All groups share one centre, and each spreads out both ways along 10 directions, with some noise.
Some rows, each with its group after it:
[-0.55 -2.78 -2.33  0.08 -0.16 -3.63 -0.91  1.04 -3.13  1.48  0.39  1.03
  5.40  1.55] : k186
[-0.22  0.17 -0.91  2.93 -2.50 -0.92  2.45 -3.43  0.22 -0.60  0.59  2.32
  2.34 -2.46] : k746
[-2.33  2.98  4.28 -2.48 -3.08  5.16  1.08 -2.46  4.39  1.92  2.22 -2.69
 -4.44  2.20] : k783
[-1.11 -2.15  0.01 -1.17 -2.59 -1.86 -1.80  0.53 -3.16  0.89 -0.57  0.50
  1.83 -0.58] : k512
[ 7.21  1.21 -3.24  1.25  2.19 -0.06 -6.94 -3.14  1.82  1.57  1.88  0.70
 -2.02  2.86] : k186
[-1.88 -0.33  1.19 -1.07 -0.11  0.31  1.12 -0.32 -2.29  0.72 -0.49  2.61
  1.56 -0.79] : k512
[-0.36  1.79 -2.34  3.57 -0.17  2.32  3.63  0.56  0.94  0.77  0.68 -1.30
 -3.74 -2.49] : k512
[-0.90  2.15  0.70  1.86 -1.58  0.43 -1.52  0.69  0.05 -1.99  2.21 -1.59
  1.00  1.81] : k783
[-1.55 -3.16  1.64  0.36 -3.47  4.75  2.68  0.95  0.31 -1.54  3.05 -2.05
 -0.93 -2.02] : k512
[-2.33  8.86 -0.50  1.13 -3.84 -3.32  0.28  3.56  2.80 -0.67 -2.48  2.40
 -2.80 -6.34] : k746
[-0.78  0.66  3.27  4.65  0.67 -0.70 -0.76 -2.69 -1.42  2.83  2.66  4.58
 -0.84 -4.20] : k704
[ 2.23  1.11 -3.56  1.13 -3.11 -2.47 -0.73 -1.73 -2.09  1.41  0.54 -0.48
 -0.74 -2.71] : k512
[ 0.59 -1.04 -1.51  0.94  1.33 -0.41 -0.83  0.39 -0.90  2.79  0.24  1.07
 -0.15  0.85] : k783
[-1.82 -1.10  0.15 -0.64 -1.35 -0.65 -0.28  0.20 -3.16 -0.04  0.00 -0.02
  0.39 -0.19] : k783
[-3.51  0.59 -1.63 -1.25 -1.37 -4.30 -4.52  6.09 -2.02 -0.28 -4.03 -1.95
  1.10  3.63] : k746
[-0.34  2.86  0.66  3.08 -0.23  2.35  0.69 -2.41  1.46 -1.46  1.70  1.38
  1.53  2.07] : k704
[ 3.24  2.84  2.42 -0.41  3.07  1.04 -1.25 -0.08  1.45  0.28  2.68  1.99
 -0.65 -2.26] : k746
[ 0.02 -2.56 -5.08  0.66  1.51 -0.78 -1.67  2.01 -3.09  3.26  2.45  1.91
  0.50  0.69] : k783
[-0.11 -2.53 -0.25 -1.53 -0.63  4.80 -0.10 -1.93  0.97 -0.80  2.59  4.76
  0.89 -1.36] : k186
[-4.23 -3.22  3.05 -1.44 -0.74  4.96 -1.34  7.71 -2.85 -3.55  1.09  3.02
 -1.14 -5.39] : k512
[-0.43  0.95 -0.32  0.03  2.10 -1.37  2.10  0.34 -2.58  0.57  0.65 -0.94
  0.78  0.78] : k186
[-1.80 -1.06  2.79 -3.52 -0.95  6.08  1.49 -1.10  4.63  0.29 -3.98  2.21
 -4.48 -1.45] : k746
[-0.61 -0.25  2.44 -0.29 -0.48  3.72  2.08 -0.90  3.87 -2.26 -1.55  1.60
  4.17  2.14] : k704
[-0.13  0.73 -0.96  1.37 -0.63  0.48 -1.28 -1.25  2.34  0.76  0.16  1.13
  1.55  2.12] : k704
[ 0.36  1.67  1.42 -0.83  2.16  0.55  3.62 -0.13 -0.80  1.22 -3.05  0.14
  0.66 -0.92] : k186
[-0.33  0.86  1.07  1.21  0.18 -3.14  0.06  0.99  0.11  1.48 -2.36 -2.19
  1.27  1.57] : k783
[-1.62 -1.41 -1.05  0.34 -2.21  5.44  1.97 -2.30  4.04  0.01  5.09 -1.00
 -1.92  2.46] : k704
[-0.07  1.45  0.37 -1.82  1.69 -1.11  1.14  2.73  0.86  1.28 -1.12 -0.63
 -2.61 -2.90] : k186
[ 1.26  0.84  1.75  2.11  1.10  1.53  0.10 -2.08 -2.89 -0.30  0.81 -0.08
 -0.32 -0.49] : k186
[ 2.30 -2.64  2.30 -5.83  5.39  0.33 -0.27 -2.70 -1.01  0.28  2.31  3.78
  2.68  0.87] : k746
[-1.10  0.65  1.83 -3.04  4.20  0.33  3.35  0.86 -2.49  1.64 -0.42  4.17
  2.82 -2.04] : k783
[-2.69  1.27  0.68 -1.43 -1.09  0.41  1.73  0.03 -3.19 -0.93  1.48  0.55
  1.28 -0.03] : k783
[-0.90 -5.11 -0.77 -0.46 -0.59 -0.38 -2.17 -2.73 -0.22 -2.04 -3.37  0.53
  4.88  5.86] : k746
[-2.70 -1.52  2.52 -2.71 -0.52  1.48 -2.54  3.22  0.05 -2.24  0.37  0.18
  0.54  1.59] : k512
[-0.46 -1.05  0.98  2.02  1.06  2.35  0.02  1.52 -3.16  0.09  5.02  1.25
  1.07 -1.19] : k704
[-1.16 -4.09 -6.15  1.72 -0.74  0.21 -2.37  2.43  1.50  2.04 -1.70  3.47
 -0.93 -0.38] : k783
[-2.27  0.39  2.16 -2.77  1.23 -2.22  1.88 -1.16  4.67 -3.18 -0.06 -1.87
  2.44  2.98] : k512
[-3.22 -1.49  0.86 -2.63 -3.09 -1.86 -2.20 -0.15  2.15  0.63 -2.27 -0.84
 -2.44  1.45] : k704
[-0.90 -1.47  0.19 -0.83 -1.07 -0.75 -0.70  2.14  0.97  1.24 -1.31 -0.42
  0.05 -0.75] : k186
[-0.58  0.61  2.49 -0.94  2.78  2.48 -1.64  0.90  1.09  2.51 -2.39 -0.64
 -0.76  4.97] : k186
[ 3.64 -3.02 -0.13 -1.28  3.65  2.36  1.37  2.24 -1.78  4.41  4.03 -0.83
 -3.32 -4.34] : k704
[-2.74 -3.56  2.93  0.61 -1.45  2.10 -1.28  1.55  0.25 -1.33  4.63 -0.32
 -2.88 -2.50] : k186
[ 5.13  1.61  2.26  1.68  3.96 -2.79 -2.89 -0.22 -2.51  0.36  3.05 -4.21
  0.19  1.80] : k783
[-1.78  1.20  0.86 -1.14  0.22 -1.93  1.73  0.18 -3.17  1.68 -1.69  0.09
  0.85 -0.59] : k783
[ 0.76  0.86  2.45  1.47  0.44  3.41  1.91 -1.38  3.91  1.28  2.10 -1.23
 -0.56  0.15] : k783
[-2.09 -1.55  6.39 -0.19  6.28  2.48  2.27 -0.52  4.69 -1.09 -2.85  1.02
 -0.65  1.43] : k512
[ 4.90 -5.09 -3.31  0.74  2.82  2.01  0.29 -0.36 -0.96  1.89  3.07  3.59
 -1.22 -5.03] : k704
[ 1.24  5.24  0.45  4.24  1.63 -0.53 -1.96  4.23 -0.36  2.04  6.05  0.67
  0.39 -2.47] : k746
[ 1.97 -2.07  1.47 -1.17  0.44  3.81  0.96 -0.11 -0.75 -3.67 -0.18  1.59
  2.46 -1.24] : k704
[ 2.03  2.92 -0.69 -2.27  0.31 -1.32 -2.32  0.78 -0.59 -1.59 -0.17 -0.08
 -0.52 -0.09] : k512
[-0.48 -0.22 -1.93 -4.27  1.89 -0.60  1.84  1.09  0.08  1.67 -0.12  1.42
 -2.56 -2.73] : k746
[ 2.17  0.07 -1.87  0.31  1.18  4.74 -3.23 -3.83  2.39 -0.89 -0.60  1.95
 -3.20  4.91] : k704
[-1.17 -2.31  2.54 -0.19  0.73 -0.29 -0.07  0.17 -2.55 -0.14  2.04  0.59
  0.14 -2.02] : k186
[-0.75 -1.06 -0.37 -1.08 -0.29  0.75  0.49  1.25 -0.71  1.16  1.65 -0.98
 -1.49 -0.54] : k746
[-1.84  1.14  0.61 -0.55  0.42  0.17 -1.81  1.73 -1.03  0.53 -2.30  1.95
 -0.84  0.21] : k512
[ 0.69  1.25 -0.25 -0.60  1.20 -1.87  1.61  2.31 -2.83 -0.65  2.44 -1.33
  0.88 -2.24] : k746
[-1.60 -2.74  1.99 -0.21 -0.25  1.34 -0.11 -1.17 -2.00 -0.45  1.37  2.26
 -0.40 -2.37] : k704
[ 1.10 -0.45 -0.29  1.11 -2.82  0.47 -3.06 -2.06  2.28 -2.21 -5.05 -1.85
 -2.34  2.25] : k746
[ 2.20  3.15 -1.54  0.27  1.23  1.72 -0.31  1.64 -2.22  0.53  0.95  1.53
 -2.29 -2.23] : k512
[-0.34 -2.61 -1.84  2.17 -2.12 -3.89 -0.43  0.13 -3.08  2.15  2.70 -1.39
  4.95  2.01] : k186

New rows, each followed by its group:
[-3.61  0.23  0.51  0.51 -0.11  1.37 -0.22  4.08  0.75  1.05 -1.50  2.26
  1.85  0.53] : k746
[-0.77  0.69 -1.99  1.14  1.16  0.63 -1.57  3.10 -0.58  3.78 -0.52  0.20
 -4.08 -0.85] : k746
[-2.69 -0.19  0.99  2.99 -3.69 -1.70  0.79  0.96 -0.83 -4.69  1.63 -2.00
  4.10  0.63] : k783
[-6.09 -1.33 -4.18  0.11 -3.22  0.70 -3.02  5.75 -2.81 -2.72  0.45  0.83
 -4.56 -0.78] : k186
[ 3.32 -0.96  0.82 -0.69 -0.65 -0.64  2.80 -2.17 -2.47 -3.37  4.25 -4.83
  0.32 -1.73] : k746
[ 0.01 -3.83 -1.87  1.23 -2.44  0.31  3.08 -1.53 -2.86 -1.02 -1.59 -3.79
 -0.87 -0.26] : k746
[ 2.44  2.21  0.29 -1.38  1.02 -3.84 -3.07  0.03 -1.23 -1.13  1.40 -0.30
  1.34  0.04] : k746
[-4.11  4.24  0.01  3.56 -4.10 -4.29 -3.22  1.03  0.85 -0.53  1.68 -0.59
  2.39  2.27] : k704
[-3.67  0.88 -2.66  2.24 -5.21 -1.24 -3.07  1.81  0.08 -3.01 -3.43  0.69
 -0.40  0.60] : k783
[-2.53 -1.60 -1.17  0.77  0.13 -0.80 -0.74  1.62  5.62 -0.38  1.66 -0.36
 -1.01  0.72] : k512
[ 0.14  1.29  0.47 -1.76  2.61  0.43  0.86  3.09 -0.15  0.12  2.25  1.04
  1.17 -1.89] : k746
[-1.23  4.44  0.86  0.42  1.22  2.47  0.85  6.74  2.03  1.25  1.07  1.43
 -2.22 -3.73] : k746
[ 3.41  2.01 -7.26  1.12 -0.88 -2.64 -1.66 -0.52 -1.62 -0.08 -0.64  2.15
 -0.31 -1.82] : k186
[-3.73 -1.98 -0.92  3.89 -3.06 -1.50 -1.03 -2.15 -2.02  2.64 -0.73  2.77
  2.98  1.53] : k746
[-4.91 -2.64 -2.16  3.26 -4.56  1.00  3.42 -0.98 -1.19  2.92  4.92 -0.66
  0.49 -0.44] : k746
[-2.02 -0.52 -1.75 -4.33 -4.23  0.16  0.88 -1.24  4.82 -2.95 -0.17 -1.14
 -1.43  0.90] : k746
[ 1.09 -1.89  3.45 -2.68 -0.97  0.60  0.65 -4.69 -0.37 -1.45  0.06 -0.72
 -0.81 -0.53] : k746
[-0.42 -0.96 -0.49  1.11 -1.96 -1.32 -1.19 -0.82  1.00  1.27 -1.40 -0.33
 -1.46 -0.52] : k512
[-0.21  1.23 -1.26 -2.86  1.33 -1.10 -1.67  1.63 -1.58  0.20 -0.74  2.29
  0.16 -0.38] : k783
[ 3.30  0.08  3.82 -0.77  3.17 -1.46  2.95  1.21  1.47  4.41 -2.30 -0.10
  1.02 -4.74] : k704
[ 1.16  0.46 -0.92 -1.01 -2.81 -0.33 -3.67 -0.12  0.11 -0.14  0.77  1.01
 -1.08 -0.44] : k512
[-1.39 -3.12 -2.69  4.90  1.64 -1.46 -0.20  0.70 -6.95  6.19  2.44  1.80
  2.61  0.56] : k746
[ 1.76 -0.80 -2.91  1.66  1.40 -0.48 -1.07  0.33 -2.21  2.23  0.04  1.62
 -1.61 -1.29] : k783
[ 2.31 -3.38 -1.28 -1.46 -0.64 -1.49 -0.78 -1.14 -1.38 -0.36  0.78 -1.33
 -1.77 -1.31] : k783
[-3.09  0.25  0.77 -2.70  1.09 -0.97  2.02  2.34 -1.27 -0.94 -0.43  0.22
 -0.35 -0.75] : k186
[-0.22 -0.17 -3.25  0.75  2.04 -0.58  1.89  0.52 -2.62  6.39  3.41 -0.23
  0.19  1.30] : k783
[ 2.60  0.20 -0.68  0.78  1.87  3.67  0.46  2.13  0.11 -1.87  4.10 -1.35
 -2.21 -1.70] : k512
[-0.69 -1.22 -0.18  4.66 -6.53  1.62 -4.96 -1.76 -0.37 -0.86  0.30 -2.18
 -0.79  3.83] : k186
[ 0.63  2.23  2.40  0.04 -0.22  0.82  1.34 -1.72  2.73  0.00 -0.84 -0.28
 -0.52 -0.26] : k704
[ 3.21  1.85 -1.14  2.24 -0.07  1.13  0.62  1.48  0.08 -0.50  2.96 -3.11
 -2.61 -2.40] : k746
[-5.26  2.85  3.09 -0.75 -1.81  2.33  2.00  6.19  2.57 -1.21 -1.04  0.18
 -0.27 -2.48] : k746
[-4.06  0.89  1.37 -0.28 -4.54  1.46 -0.97  1.92  3.17 -1.75  0.56 -1.66
 -0.68  1.63] : k746
[-0.27 -2.39  0.93 -2.39  2.00  2.32  0.34  1.21 -1.86  1.21 -1.05 -0.77
 -1.78 -0.01] : k746
[-3.28  0.03  0.01 -2.79 -1.87 -0.51  2.34  1.65  0.52 -0.46 -2.39 -0.27
  1.71  0.18] : k186
[-0.65 -4.01 -6.69  1.15 -2.29 -2.64  0.92 -1.75 -2.33  2.22 -0.25 -0.81
 -0.36  0.71] : k746
[ 1.51  2.73 -4.79  1.97 -3.40 -0.24 -5.51  0.79  0.59  3.29 -0.02  0.66
 -4.70  0.16] : k512
[ 1.21  1.15  3.41  0.50  3.53  1.53  3.45 -4.03 -2.88 -0.14  3.34 -0.50
  1.53  0.79] : k186
[ 0.66 -0.81  0.84  0.92 -0.03  3.09  1.62  0.29  2.37 -2.51 -4.13 -0.01
 -0.23 -0.61] : k746
[-2.84 -4.40  0.14 -3.23 -2.54  2.01  1.74 -2.48  1.03 -1.77 -0.26  1.42
 -0.66 -0.38] : k704
[-1.19 -2.27  0.57 -3.29  1.00 -3.31  0.91  3.33 -1.90  1.81 -2.89 -0.34
  3.10 -1.14] : k704
[-0.68 -1.85 -3.74 -3.99 -2.09 -3.57 -1.46  1.85  2.36 -2.27 -0.99 -0.48
  0.63  0.06] : k783
[-2.71  0.27 -5.00  3.94  0.14  1.22  2.15  2.59  0.31  2.75  5.40  2.06
  3.11  1.88] : k783
[-3.05 -6.63  3.45 -4.09  0.47  3.40 -2.92  1.38 -3.35 -3.30 -0.83  4.76
  2.04 -0.02] : k783
[-0.91  2.78 -1.60  3.15 -0.67  1.56 -0.61  0.17 -2.09  2.61  1.44  1.08
 -0.92  0.93] : k783
[-1.35 -0.94 -0.20 -1.27  3.93 -3.61  2.36  4.42 -2.66  2.23 -1.13  0.69
  0.08 -4.49] : k186
[ 0.25  3.16  0.00 -0.08  2.10  0.34 -0.19  2.03 -1.96 -0.84 -3.70 -2.82
 -2.51  2.62] : k512
[ 1.57  1.56  0.40  1.32  0.44  1.06 -0.73 -0.01 -0.56 -2.71  0.13  1.77
  2.54  0.14] : k704
[ 2.22  3.00  4.70  3.36 -0.69 -0.63 -1.81 -2.65 -1.58 -0.53  1.30  0.44
  0.96 -1.94] : k746
[-1.12  0.65  1.00  1.61 -0.72 -0.68  2.80  0.10  1.84  4.02  3.03  0.14
  0.70 -2.89] : k704
[-1.62 -1.12 -2.28  1.62 -0.05  2.52 -1.72  0.80 -3.34  4.45  4.09  0.26
 -1.13  2.84] : k783
[ 3.76 -0.53 -2.78  1.62 -2.97 -1.89 -1.97 -1.38  3.26  2.39 -1.09 -1.51
  2.04  1.03] : k186
[-0.41 -0.38  0.87 -1.15 -0.31 -0.65 -1.06 -1.09  1.02 -0.89  1.26  0.94
  1.49  1.29] : k746
[-2.62 -2.00  2.25 -0.92 -2.02 -0.16 -1.14  1.02  1.02 -0.81  3.42 -2.54
  0.31  1.17] : k186
[ 1.15  1.28 -4.78 -1.53 -0.27 -1.90 -2.06 -1.05 -0.21 -2.04 -2.00 -1.44
 -1.47  3.40] : k704
[-1.29  2.15 -4.07  0.33 -0.47  4.27  0.28  0.25  1.29 -0.41  0.47  1.32
 -2.60  2.69] : k186
[ 3.42  1.62  2.48 -3.86  0.78  1.33  3.39 -1.63  2.33 -4.35  0.53 -0.68
 -0.60 -3.74] : k746
[-2.96 -2.95  1.30  3.11 -3.02  1.50 -3.09  0.36 -0.46  1.86  4.50 -6.37
 -0.18  6.77] : k783
[-1.86 -3.39  0.00  1.56 -0.52 -0.11 -1.04  1.97 -0.34 -1.92  1.00  0.49
  3.52  1.56] : k783
[ 1.11  1.64  6.71  0.54  4.44  1.64  0.35  2.95  1.56  2.67 -4.37  1.89
  7.40  1.98] : k704
[-4.23 -2.02  1.81 -1.68  1.94  2.54  4.50  2.13 -2.81  0.20 -0.60  3.49
  0.99 -3.05] : k186
[ 1.14 -4.26  5.63 -0.59 -0.85  1.23 -3.30 -0.47  1.16 -5.96  1.60 -3.43
  1.35  2.27] : k783
